The rows of a group lie close to one hidden flat surface of 6 dimensions, which may be shifted away from zero. Surfaces can cross.
Some rows, each with its group after it:
[ 31  10 -25 -20   1  -6  29 -16  24   3  -5 -19  29 -22  -2] => k_440
[19 -4  3 26  8  9 14  2 10 10 -6  1 -6  8 10] => k_440
[  9  21   7 -15 -16 -17  -3   9   5 -11   2   4  37  11   1] => k_440
[  0 -14  34  45   0 -10  -5  14   5  10   4  21  -5  22  -3] => k_440
[ 21 -23  14  22  -2  -2  10  17  11  12  -2  13  -3  23   8] => k_440
[-13 -15 -30 -19  10 -14  -6  14   7   3   4 -16  -1 -13   1] => k_820
[-26 -12  -2  17   0 -16 -13  10 -12  17   7  12  -2   6 -10] => k_820
[ -7  23  10   7 -27  16  -8   5  -9 -14  -5   2   2  31  25] => k_917
[15  2 11 10 -3 -9  3  3 14 -3  2  4 18  8 -2] => k_440
[-20 -16   6   5  11  11 -20  15 -15 -17  -4  -1 -19  15  23] => k_917
[  8   3 -13 -17 -10 -13  -2  25  10 -10  -3  -9  24  11  17] => k_820
[-17  -6  12  37  -7  14  -7 -34  10  -4   4  -6 -17  20  10] => k_917
[  4  34   8  -5 -11   0   1 -29  15   1  34 -12  -6  -3  -9] => k_917
[ -7  21  -3   0   0   5  -9   7 -14  -1  -7   1   2  -5   2] => k_338
[-37 -26  26 -15  -2   0 -27  -8  -4 -15  35   3 -28  18  -1] => k_338
[  1  18  15  -7   0  -9  -7   4   6 -14  17  -3   9   3   1] => k_440
[  1 -15  15  16 -16  21   2  11 -24   4 -22  30   3  34  17] => k_820
[-28 -13 -32  -1   5  -5  -8  11 -14  16  -9  -3  -8 -12   0] => k_820
[ 14   4  -1   7 -13 -10  10  -6  19   2  -8  -3  18   4  -3] => k_338
[ 33  18 -18  21  -4  -4  26  -3  29  20 -10 -17   1  -8   1] => k_338
[ -3  -4  10 -21  14  -4 -13  12   4 -12  27  -7 -17  -1   2] => k_917
[-25  30  -4  16  11 -12 -13 -24  -3   2  13 -14  13 -23 -14] => k_820
[  7  35  -3 -19  -9  -4   2   0  -2   3  12  -5  12 -11  -8] => k_917
[ -6   3 -11   3  -8  -3   1  16 -18   7 -21   9  11  -4  -2] => k_917
[12 35  3 18  0 10  1 -2  1 -8 -6 -8 11  6 18] => k_440
[ -4  -6 -14   4  15  -8   0  -3   0   9  -7  -3   1 -22 -13] => k_917
[-12 -26   5 -15  14 -11  -9  23 -16  19  21  16 -27 -10 -18] => k_917
[  2 -12  -6 -34 -12 -25   2   8   2   0  11   8  28  -5 -16] => k_440
[ -9 -29   0  26 -14  -1   3  -7   6  25   6   5 -32  18  -4] => k_338
[-18  26  -8  10  -6   6  -7 -19 -12   2  -5  -9  -1 -10  -3] => k_338
[  7 -17   9  -3  16 -18   0  11   8  -1  -1  12  14 -14 -15] => k_338
[ -4  -4  10   5 -12   3  -8  18 -12  -2  -5  15   8  24  16] => k_820
[  4 -19   8  17 -31 -18  12 -27  26   4 -10  10  31  19 -12] => k_338
[ 13  14   4 -29  -7   7  -5  22   9 -31  10 -11  15  25  33] => k_820
[-19 -27  40  42 -10 -27 -16  10  -5  22  22  38   3  26 -19] => k_820
[ -9 -36  29 -21   9 -16 -18   1  21 -17  43  -1 -19  11  -7] => k_338

New rows, each followed by its group:
[-15 -15  21  -8   4   0 -17   5  -3   2  42   7 -39  15  -2] => k_917
[-21 -24 -10  -2  40  -2 -16   3  -1  -9   0 -13 -21 -22   3] => k_917
[ 13   6  11  -6  22   7  -3   3  17 -15  31 -16 -17  -3  15] => k_440
[ 16 -23  21  13 -17 -12  10  -7  25  15  24  11  -8  21 -13] => k_917
[-16  46 -16 -13   0   3  -6  -8 -24   6   6  -7   2 -24 -12] => k_917
[-19  -1   5  -6  17   5 -18 -14   9  -6  46 -21 -54  -6   1] => k_338
[  3  -7  18  17 -10 -26  -5  11  12   7   8  13  24  22  -7] => k_820
[-12  13   4 -10 -11   0 -10  12 -25  16  20  15 -13   1 -13] => k_917
[ 14 -90  15   6  -1  -8  11  32  10  17  -3  31 -22  39   2] => k_820
[ -7 -16  -2  15   4  14   0   9 -16  15   0   9 -21   7   5] => k_440
[ 24 -23  -1   0 -13 -12  20  16  13  11  -9  12  21  15  -1] => k_440
[ -1  11   3  26 -15   5   9 -11 -11   9 -24  12  28   8   1] => k_820
[-13  -4 -17   3  10  -8  -6  -6  -2   6   3 -10   0 -16  -6] => k_820
[ 47 -32  -5 -16   7   1  29  14  35   3   8  -7  -2  10  15] => k_440
[ 41 -14   3  16  -1   8  24  14  24   6  -9   0   3  23  22] => k_440
[-12 -37  -3  22   6  -3  -1   9  -6  10 -21  13  -7   6   0] => k_917
[-10 -10  -8   6  14  -4  -1  -9  -2  11   7  -1 -14 -16 -14] => k_917
[ -6  13  10 -16  14   7 -10   4  -1 -14  28 -10 -16  -1   9] => k_440
[ -5  -7  -3  -2  10  22   4 -13 -11  -6  -7  -1 -10  -1  10] => k_820
[  5  21   7 -20   7   5 -11  44 -18 -16  -1   4   0   4  17] => k_338
[  4  10  -5   8 -12  12   6  15 -13   8 -15  10   8  14  13] => k_440
[ -6  -1  -4 -27  12   3  -8  10   6 -18  19 -16  -6   1  14] => k_820
[ 19 -21 -18  27  20   5  27 -21  15  29 -11  -6 -10 -21 -13] => k_440
[-10  -9  -2 -17  19   1 -17  25  -4 -23  -2  -6  -4   1  21] => k_917
[-24  -8  18 -17  12   0 -23  -1  -4 -19  35  -4 -25   4   0] => k_338
[-15   1   5  -3   6  -2 -12   5  -5  -4  15   0  -5   4   2] => k_820
[-33 -23 -34 -15  16  16 -11  10 -28   5  -3  -8 -34  -9   9] => k_820
[ -4  25 -23 -15 -24   9   6   4 -29   4 -25   6  31   0   5] => k_440
[ 10 -24  37  12 -18 -21  -6  25  11  -2  14  27  17  43   7] => k_820
[-5 26  9 13 -3 -6 -8 -9  2 -6  8 -5 25 -1  1] => k_820
[ 41 -10  15 -16 -10  39  20   5   7 -28 -20   8   8  35  37] => k_820
[ -8   5 -10  17  -6  32   8 -13 -29   5 -36   9   4   4  12] => k_820
[  4  15  -9  16  -8   2   7   4  -3  10 -19   0   8  -3   0] => k_338
[ -4   2  18 -20  -6 -12 -13   2   2 -25   5   7  29   8   2] => k_338
[  1 -13  -9 -10  20 -25   0  -7  29   0  21 -21   4 -20 -12] => k_820
[  5 -16  -9   8  14 -10   4  -3  13   0  -7  -5   4 -13  -5] => k_917
[ 17  -7  21 -11 -24 -14  -2  19  14 -19  -5  14  34  31   9] => k_338
[  1 -31  -5   3  10 -15   4   0  16  10   6  -2   1  -2  -6] => k_820
[-38  19   8   1  -5  13 -20 -11 -36  17  35   9 -45  -5 -16] => k_917
[  0   3   5  29  -5 -12   4  -3   1  13 -13  11  17  -2  -9] => k_440
[ 23 -10 -27   2  -1  14  31  -2   0  20 -20  -3   4  -4   4] => k_440
[-13  -8 -15  16   2  -3   2   6 -18  17 -23  12   5  -8 -10] => k_917
[ -5 -10 -10  30  -8   0   6  12 -15  29 -23  16 -12   5  -6] => k_338
[-19  34  -8  19  -9   9  -2 -31 -18  16   0  -7  -3 -16 -14] => k_917
[ -9  -1   3  21  -4   2   1 -21   6   9   8  -2 -16   3  -7] => k_917
[-33  -1 -11   2  29  30 -16  -8 -34  13  15  -7 -52 -16   5] => k_440
